All rows are made from the same 4 directions, up to rounding. Whole rows:
In the rows, 128 means zero.
[[134 120 131 116 133 111 124 113 116 113 116 108 100]
 [113 142 144 160  85 107  82 120 175 193  95 176 135]
 [121 130  97 143 131 166 132 136 143 134 139 146 151]
 [120 109 121 122 117 110 141 129 142 139 107 145 120]
 [141 103 124  79 174 141 217 162  74  57 175  88 141]
 [145 195 122 171 156 213  64 116 109 113 187  93 161]
 [ 95  46  13 110 131 165 227 160 174 126 101 193 143]]

The start of a row, then its end:
[137 123 172 104 126  77 136 124] | [105 116 120 105 104]
[137 153 206 123 112  75 109 130] | [112 143 131 117 128]
[135 155 153 139 127 129  98 122] | [120 132 140 116 133]
[110 154 113 170 109 179 117 156] | [170 177 151 186 196]
[127 119 121 125 125 117 122 117] | [131 128 112 126 110]
[132 147 131 141 131 143 104 121] | [125 129 138 119 132]
[139 166 187 141 115  99  75 112] | [118 144 129 110 120]
[127 118  65 145 135 156  83  83] | [144 121  95 116  81]
[129 151 146 141 126 143 120 141] | [128 139 151 135 158]
[120 113 191 111  88  38 135 133] | [142 166  88 154 111]
[145 149 142 124 151 142 114 119] | [ 95  97 154  85 122]
[132 152 142 144 126 136  97 120] | [127 136 136 122 133]
[148 166 211 117 135  98 117 136] | [ 84 113 164  88 138]
[123 101 113 106 138 131 188 156] | [123 112 139 139 146]
[133 155 148 149 116 120  70 102] | [133 147 117 119 112]
[122  81 130  90 122  74 178 133] | [126 118  95 133  98]
[146 190 199 145 131 132  86 133] | [ 99 130 174 100 158]
[119 170 171 171  85 112  60 121] | [165 196 115 166 149]
[148 149 140 129 145 126  79  90] | [ 99 101 127  74  86]
[134 167 185 137 124 129 124 154] | [115 140 169 129 174]
[128 122 134 125 121 105 116 115] | [130 132 108 125 106]
[123 112 130 130 102  79  90  92] | [150 153  70 135  76]
[118 159 107 178 109 169  69 117] | [168 173 125 161 151]
[141 144  77 135 176 213 132 127] | [ 99  76 178  89 144]
[154 144 182  88 172 129 182 160] | [ 53  61 198  66 152]
[152 177 168 144 138 125  46  85] | [ 97 114 136  69  94]
[113 122  81 150 121 168 130 136] | [162 150 125 166 152]
[154 155 161 113 163 137 122 122] | [ 71  77 170  63 121]
[139 126 138 113 142 116 130 119] | [104 103 131  97 107]
[133 141  51 165 145 193  53  72] | [142 117 111 104  88]
[ 96  32  11  99 131 149 234 154] | [171 119  88 188 125]
[118  93 123 111 112  87 152 128] | [144 139  91 148 106]
[105  58  51 121 102  92 128  89] | [181 151  32 165  55]
[129 176 168 157 118 151 104 149] | [132 156 168 143 183]
[134 138 104 138 143 159 105 111] | [122 113 135 109 118]
